The rows of a group lie close to one hidden flat surface of 12 dimensions, which may be shifted away from zero. Surfaces can cross.
In the rows, 128 means zero.
Some rows, each with its group after it:
[129 164  88 119 109 108 130 139 142 156 101 105 167 153 134 139] : tal
[166 113 149 135 119 125 129 133 126 128 141 106 153  68 169  97] : laz
[107 178 126 152  90  96  97  90  74  91 128 146 102  93 134 105] : bek
[142 132 105 131 161 114  85  89  93 127 147 150 117 112 137 111] : fes
[ 70 148 130 157 107  66 146 144 164 128 127 181 145 109 203  64] : fes
[117 121 112 122 139 108  90 100  96 107 128 118 153  74 130 126] : laz
[139  96 123 117 134 105 127  80 115  94 120 112 135 131 146 152] : laz
[ 62 159 113 170  87 130 152  93 146 127  81 181 154 107 119 171] : fes
[ 94 146 139 157 121 148 122 157 148 132 141 129 117 161 111 143] : laz
[146 134 133 124 127 109 118  97  77  76 122 157 111 111 135 116] : fes
[121 112 157 155 154 161 129 170 121 188 145 130 132  73 110 101] : nezo
[ 98  52 130 129 184 122 118 129 122 123 105 108 144 194  80  86] : nube
[142 139  76 100 162 155  76 117 137 110 165 102 155  54 134 175] : nube
[156 135 166 109 120 119  89 109  81 121 182 112  99  89 145 170] : bek
[128 131 130 110 145 166 139 163 172 126 134 119 123 128 148 120] : laz
[116 170 126 149 105 117 141 117  71 209  84  84 168  80 140 147] : Mukef
[ 97 133 102 133 119 113 105 114  79 102 112 146 140 112  49 160] : laz
[164  82 125 157 189 130  88 159 102  93 187 114 136 143 118 138] : tal
[214 143  99  70  56  94 174 148 138 130  97 111 174 105  99 125] : nube
[142 178 139 111 116 116 128 133  62 168  94 108 117  48 150  56] : Mukef
[205 107 140 173 130 133  80  93  88 145 187 120  81 130  75 108] : laz
[ 88  80  99  98 172 106  87 116 120 132 109 101 169 114 101 105] : bek
[145 122  50 117 130 115 117  98 185 107 141 164 133 101  95 109] : nube
[168 118 109 177 103 139 151 138 142 174 111 127 150  97  68  71] : bek
[ 97  80 122 175 156  57  96 110  93 105 127 141 131 210 107  53] : fes
[132 138  90 212 109 133  95 135 142  98 172  89 148 119  96 147] : fes
[117 133 182 122 110 167 122 168 115  95 138  68 127  88 149 140] : nezo
[193 133  98 156 128 150  96 149 156 120 189 123 135  99 102 135] : Mukef
[177 118 100  56 103 121 145 162 162  97 116  79 152 125 105 118] : fes
[112 129 131  87 147 129 133  76 113 151 107 173  99 114 144 137] : bek
[123  88 146 134 128 115 127 127 144  84 158 169 111  99 123 110] : tal
[ 96  83  97 114 155 128 104 119 170  91 159 121 128 117 115 146] : bek
[136  84  87 159 116  43 103 140 138 150 145 166 181 138  60  73] : tal
[149 170  94 122 163 161 107 172 171 188 153 125 128 166 148 105] : fes
[135 165  94 127 135 150 108 111 147 161 128 121 106 152 119 125] : tal
[134 148 109 147  75 109 161 168 155  84 122 103 159  92 133 112] : Mukef
[121 143 144  99 132 117  73 165 115 158 164  86 121 160 106 141] : nube
[140 135  54 160 170 144  84 149 167 103 169 110 159 123 124 121] : laz
[112  88 138  90 122  96 155 145 141  99 124 113 152 148 146 153] : nube
[162 144 149 121 138 121 114 119  76 167 134 135 149 110 160 153] : Mukef
[ 93  90 145 137 172  94 101 143  60 113 126 118 147 116 120  85] : nezo
[106 180 104 161 135 148 105 169 128 141 149 167 119 116  98 123] : laz
[134 155 120 136 136 125 122 117  89 150  98  85 146 144 159 119] : tal
[124 110 127  99 148 124 112 110 137 156 151 182 103 165 104 190] : tal
[ 78 133 151 190 122 118  84 115  93 137 164 125 101 103 109 125] : nezo
[144 175  67  75 155 122  84 127 102 150 118  88 164 160 132 174] : nube
[ 98 139 136  80 115  98 105 143 126 122 111 135 172 131 135 153] : Mukef
[ 85 104  76 147 137 116 135 156 144 107 142 131 148 102  68 151] : nezo
[164  75 160 141 143 119 163 118 113 174 113 157 126 143 121 101] : Mukef
[ 57 124 104  78 138  97 110 169 165  69 111 113 144 154 123  73] : bek
[134  58 242 122 121 172 118 196 132 145 172 143  86  87  42  81] : tal
[115 110 145 150 194 177 101 162 145 173 143 151 113  81 122  19] : bek
[147 168 123 119 100  90 133 129 100 164 121 134 165 102 176 155] : nube
[197  91 118 154  78 118 150 107 177 101 140 106 146  87 132  89] : nezo
[106  96  42 138 215 125 111 100 157 131 128 158 163 169 126 149] : laz
[110  35 159 158 165 149 195 145 140 142 111 135 148 116 116 142] : nezo
[120 116  98 150 120 168 113  94 125 104 116  95 148 112  59 203] : fes
[ 49 136 124 151 109 130 115 147 155 142 109  97 170 101 109 126] : nube
[117 116 129 143 210 140 126 105 120 171 125 174 142 112 213 112] : tal
[170  99 136 168  88 118 177 125 147 101 141 117 129 128 130 147] : nezo
[203 153 116 162 111 116 165 130  97 177 106 146 163 164 133 137] : fes
[155 150 134 150 110 150 126 144 127 118 159  97 117 114 138 151] : nezo
[149 112 124 173 135 104 134 116 130 118 155 165 118 123 152  99] : laz
[179 139 134 182 141 140 171 131  97 121 119 141 134 109 190 122] : bek
[ 79 114 133 167 153  97 112 148 120 112 120 138 128 194 122  53] : nube
[139 189  98 175 123 142 117 128  95 151 100 115 159 129 132 115] : nube
[143 136 111 145 136 118  98 130 123 100 160 137 129  65 139  88] : Mukef
[ 84 153  93 169 147 167 173 103 159 154 113 118 101 108 159 153] : Mukef
[122  87 138 107 135 128 135 129 117 132 120 130 136  77  87 117] : nezo
[111 113  95 134 156 112 162 125 149 141 102 138 160 153 162 130] : Mukef
[104 111 145 166 107 112 137 135 147 160 122 127 127 173 102 106] : laz
[126  98 114 126 175 133 121 131 142 136 128 116 149 228 122 179] : Mukef
[ 80  65 197 154 147 130 118 117  95 101 135 145 110  77 128  93] : tal
[109 150 141 134 119 121  88 110 117 108 132  74 130 151 169 130] : nezo
[117  69 176  76 102 133 141 111 152 124 133 188  90  80  66 134] : tal
[127 149 144 197 149 142 113 144 116 150 173 131 130 124 174 163] : tal
[117 148 121 117 121  99 106 136 130  59 152 130 151 180 170 202] : Mukef
[134 163 177 146  77 131 143 147 115 181 126 127 102 145 117 130] : bek
[116 169  75 147 109 148 139 157 191 101 125 128 149 143 107 145] : fes
[118 112 161 132 126 159 191 132 156 173  62 109 122 176 146  78] : tal
[114 148 132 121 133 148 156 122 105 116  86 132 123 108 155 123] : bek
[101 128 124 139 156 100 105 149 101 122 126 122 176 120 161 103] : tal
[148 115  82 113 159 111  97 142 139 133 142  62 168 147 128 124] : fes
[150 206 107  72 139 111  66 145  63 124 121  76 121 187 143 112] : tal
[170 118 110 176 178 142  75 114 106 129 194 142  88 150 103 111] : laz
[117  80  73 131 144  98 111  76 139 105 119 129 167 102 102 134] : laz
[ 82  98  99 143 116 120 162 103 141 101  95 100 124 113 104 122] : Mukef
[148 110  97  93 176 112 120  83  70  94  88 138 160 127 149 154] : fes
[ 99 152 112  53 120 115 136 141 131  88  87 120 146 105 149 113] : bek
[116 106 144  87 177 177 120 141 112 165 109  84 141 122 110 149] : nezo
[164 120 133 124 194 135 147 106 106 174 136 181 138  93 219 139] : bek
[139 134 190  93  93 153 127 203  92 144 120  85 127  69  77  83] : nezo
[119 133  77 137 101 108 144 100 189 147 145 190 110  94  73 125] : nezo
[153 167  91 104 160 150 117 136 128 149 104 153 138 115 137  72] : nube
[153 100 135 130 105 140 150 112 157 110 135 107 124 121 127 151] : laz
[130 174 132  91  69 114 111 182 142 119 147  87 152  79 127 142] : nube
[109  89 145 146 140 120 132 110 119 124 127  84 138 164 144 176] : fes
[100 107 198 110  92 159 164 100 135 202  99 141 122  45 123 169] : bek
[168 134  75  88 138 140  90 131 149 168 127  82 175  75  94  97] : nezo
[143 151 106 156 122 114 106 124  82 165 125  85 143  87 109  97] : Mukef
[142 118 140 180  94  90 145 109 105 110 135 136 148  86 152 144] : nube
[ 52 145  87  95 129 151 149 108 173 172  47 166 173 131  93 150] : fes
[157 118  85 163  81 121 106 133 174 128 159 104 177 121  52 169] : Mukef
[156  83 108 131 139 128 149 121 167 134 129 149 118 169  87 115] : nube
[113 122 155 141 150 132 113  97  82 196 124 123 126 133 132 165] : bek

New rows, each followed by its group:
[133 163 139 108  97 155 167 122 129  97  87 134  86 176 115 139] : nube
[147 138 136 161  89 142 165 130 133 128 110 116 124 162 104 151] : nube
[103 111 132  79 174 147 135 130 167 166 126 105 130 152 184 159] : fes
[145  85 163 165 141 138 150 129 152 178 165 158 120 100 134 141] : nube
[118 136  89  93 156 120 119 105 122 156  80 173 170 101 139 104] : fes
[ 63 110 138 197 145 122 147  85 110 144 120 148 103  78 155  98] : Mukef
[138 159  87  97 116 176 113 123 222 115 168  73  98 170 135 184] : laz
[173 140 114 191 119 142 134 131 111 188 117 101 170 139 105 139] : nube
[194 136 128 142 160 197 114 178  97 110 162 104 140  73 103 163] : laz
[145 102 113 172 147 120 147 210 136 131 152 123 154 117  85  88] : nezo
[102  73 114  72 138 172 122  92 217  95 135 104 106  75 122 137] : laz
[137 110 170  84 113 154 134  95 167 184 129 158  78 103 126  98] : laz
[131 147 119  89 158 144 125 161 177 111 153 159 101 117 186  83] : fes
[135 111 185 119 174 159 122 138  93 178 116 131 121 105 154  76] : tal
[110 102 117 115 170 145 135  69 107  94  99 186 131  77 147 146] : fes
[132 116  99 141 115 105 130 112 132 155 113 147 147 154  70 131] : laz
[133 160 129 131 122 140 101 121  59 102  97 122 161  89 113 136] : fes
[132 138 103 126 120 138 128 143 150 130 131 121 111  87 113  82] : Mukef
[ 95 170  97  75 170 175 135 167 112 145  93 202 133 108  77 169] : laz
[140 143 137 135 112 127  85 166 128 139 156 104 152 152  97 142] : Mukef
[108 107 213 171 114 171 144 159  73 150  89  76 136 176  74 146] : fes
[ 88 136 159 164 115 139 118 140 148 198 149 164 143  92 115 170] : tal
[116 107 106 152 123 135 137 142 163 101 107 175 143 119  77  64] : fes
[155 142 112  97 114  90 149 121 109 142 116 150 127 137 133 131] : nezo
[ 82 193 108 122  58 104 152 115 126 132  90 100 101 158 112 149] : Mukef
[102 204  95 130 123 132 130 157 124 118 122 163 151 104 165 179] : laz
[139 113 114  68 142  95 125 146 142  87 149 180 125 160 129 149] : tal
[146 115 109 118 120  80  87 161 122  86 157 126 148 125  86  91] : tal
[180 114 161 177 107 118 147 111  62  89 149 137 109 112 127 158] : laz
[134 142  98 133 129 117  77  93 167 142 171 128 116 100 145  99] : laz
[ 82 127 158 136 121 109 110 156 102  85 121 129 114 148 109  90] : laz
[167  85 130 102 137 114 102 131 147 116 140  79 127 168 115  57] : laz
[145  99 111 143 129  83 165  86  87  79 109 131 128 119 150 125] : Mukef
[124  91 111 131 131 132 163 106 156 111 104 124 168  73 153 141] : tal
[118 119  46 134 128 103 113 129 115  80 115 130 171 136  37 148] : laz
[117 133  64  96 125 126  83  68 132  81 144 148 114  67  59 166] : laz
[ 86 157 128 179  94 113 184 165 115 127  87  73 156 117 163 115] : Mukef
[141 109 102 146 126  89 185 129 113 191  78 127 200 129 124 158] : nezo
[149 143 124 116 100  95 126 195  96  84 130  75 156 121 101 100] : nezo
[ 79 126 149  91  87  98 112 133 132 152 114  59 160  78 137 130] : fes
[ 95 139 133 161 190 150 116 167  66 104 124 138 153 125 142 171] : laz
[129 139 123 120 167 128  62 103  87 108 186 139 104 129 136 197] : tal
[105  91 147 110  76  97 170 121 165 149  86 167 185  78 120 141] : Mukef
[159  94 142  95 122 146 115 145 144 156 126 114 183 105  81 164] : Mukef
[105 156 121 133  90 120  91 158 183  99 164 110 102 132 120  62] : laz
[145 145 102 182  93 153 177 127 166 118 109 143 127 136 111 132] : nube
[126  74 123 145 166 136 125 143 121 141 130  98 148 144  79 122] : nezo
[ 87  93 189 120 110  88 145 110  87 111 101 141 130 168 141 159] : Mukef
[ 75 114 140 161 157 131 148 143  85 115 104 204 138 103 105 137] : laz
[120 126 108  98 142 149 114  90 172 107 134 116 124 104 169 144] : nezo
[119  90 102  63  95  97 151 112 226 172 132 122 105 154 100 123] : fes
[113  95 158 160 116  75 119 125  81 125 132 128 158 143 105 143] : tal
[ 86 174  98 130  89 104  82 141 116  92 130  73 123 136  85 118] : Mukef
[101 125 113 119 114 109 153 117 138  59 117 127 105 113 151 120] : Mukef
[111 123 126 128 108 110 112 148 153 111 122  67 156 153 128 101] : laz
[103 146 120 112  97 109 134 140 106  86 116  92 160  92 136 168] : nezo
[190 141 125  96 102 113 148 172 148 142 157 173 146  97 129 153] : tal
[ 88  99 133 190 132 116 139 112 143  99 128 135 125 121 151  96] : tal
[110 176 132 138 134 161 116 138  79 178 112 138 123 165  69 198] : laz
[120 167 106 143 129 106 126 153 114  59 112 167 146 139 161  86] : fes
[118 129 112  96 127 130  92 140 174 180 156  73 144  90 124 114] : fes
[ 78 179 147 126 120 127 109 144 101 144 121 151 103 172 121 138] : laz
[183 119 127 192 117  98 128 141  54  74 150 113 158  93 130 136] : laz
[133  67 144 157 115 103 129  94 152 143 158 131 109 103 100  97] : fes
[155 134  96  90 128 114  86 124 110  79 143  98 155 116 112 163] : Mukef
[109 125 150 184  83 109 107 116 127 129 171 123  96 130  87 132] : bek
[ 95 123 104  85 144 127 142 106 146 104  78 186 139 116 132 108] : fes
[ 68  99 137 129 159 179 118 105 145 155  88 132 101 163  65 111] : nube
[145 124 104 182 149 151 117 124 176 105 183  58 141 167 192 179] : laz
[172 113 148  95 111 127 118  57  63  67 119 182  80  74  88 120] : fes
[156 146 115 169 102 122 129 116 172  81 163 113 140  85 204 118] : nezo
[174 188 132 186  63 125 152 160 124 143 151 145 133  96 130 148] : laz
[ 70 192 117 159 136 126 143 209 103 114  99 169 185  98 150 140] : laz
[ 62 114 159 137 160 110 124 116 123 170 132 191 143 114 165 165] : tal
[130 106 105 156 178 194 105 148 160 120 169 135 103 133  63 139] : laz
[108 168  99 200 117 143 135 119 124  88 160  97  61  93 129 101] : Mukef
[ 80 163 142 123  97 148 124 133 121 154  84 125 123  92 100  89] : bek
[134 184 159 153  57 109  96 139 159 245 154 204 132 105  97 116] : Mukef
[158 144 152 162  78 125 160 136 112 137 130 133 123 134 111 153] : laz
[121 114 120 159 143 161 155 108 169 177 106 204 136 101 107 107] : fes
[110 131 128 128 113 105 123 142  96 137 128 122 110 147  68 142] : nezo
[177 107 105 127 156 155 126 132 113 167 100 120 166 133  89 111] : fes
[140 131 139 129 123 158  81 126 119 125 158 101  98  82  80  85] : tal
[109 137 106 137  88 127 149 134 181  76 131 114 109 166 116 149] : tal
[ 80 137 191  68 127  79 105 107  58 156  84 164 116 172 149 120] : Mukef
[ 91 157 173  84 132 200 160 130 205 203 120 155  98 102 195 153] : laz
[120 189 175 143  56  92  83 159 112 107 172 138  86 157 110 114] : Mukef
[101 111 192 127  92 132 128 115 139 153 134 177 110 101 117 139] : Mukef
[129  99  78 131 185 142 139 100 149  93 110 155 151 140 140 146] : fes
[120 153 153 107  92 111 115 137 121 160 141 166 130  96 124 157] : tal
[157 139 105 117 146 133 137 182 157 144 147 142 115 161 102  85] : nezo
[120 174 100 172 112  98 115 149  77 133 124 182 161  82 100 121] : laz
[115  91 104 141 182 183 145 148 159  85 139 139 140 109 113 166] : laz
[123 119 110 118 186 169  92 107 123 160 142 140 127  97 119 142] : laz
[ 69 165 153  73 139 133  97 149 109  82 124 142  73 188 133 121] : laz
[152 179 145 176  63 128 136 159 127 116 143 145 113 118 115 103] : fes
[124  95  96  98 138 109 146 133 130 141 117 148 116 158  51 133] : nezo
[109 154 144 136  92 115 146 119  69 102  99 124 146 116 127 206] : laz
[134 128  99 116 157 127 144 154 103  78 112  66 130 163 144 116] : Mukef
[131 148 141 106  70 113 106 157 167 111 143 116 117  78 123  43] : laz
[150  46 155  85 160 118 135 143 118 154 122  91 154 154  95 145] : nube
[156 140 131 123  92  98 113  99 123 166 141 178 139  64 125 126] : Mukef
[ 64 142 186 158 103 141 121 143 165 165 162 125  69 152 149 127] : fes
[124 107 141 189 117 120 171  73  65 101  67 123 159 106 146 151] : nube
[180  93 142 187 169 159 136 143  83 140 152  66 110 142 110 118] : Mukef
[102 166  64  80  83 111 144  88 146  86  98 115 141  72 131 171] : Mukef
[ 82 104 135 132 108 105 131 101 123  78 123 169  93 149  80 134] : laz
[149  73 135 174 165 142 135  79  98 137 135 145 115 107 122 132] : bek
[ 97 111 150 158 116 112 133 123 139 139 135 151 130 155 127 139] : Mukef
[ 21 106 130 135 143 152 101  91 202 145 135 110 112 139 142 146] : laz
[110 153 119 146 139 153 140 117 110 140 122 100 120  98 151 160] : Mukef
[132 117 163  99 143 154  91 135  74 147 111  68 108 169  78  92] : tal
[103  96 196 170 173 181 164 164 123 130 111 142 125 149 162 113] : fes
[162 124 140  55 159 116 184 152  45 147  97 166 132  75 131 182] : nezo
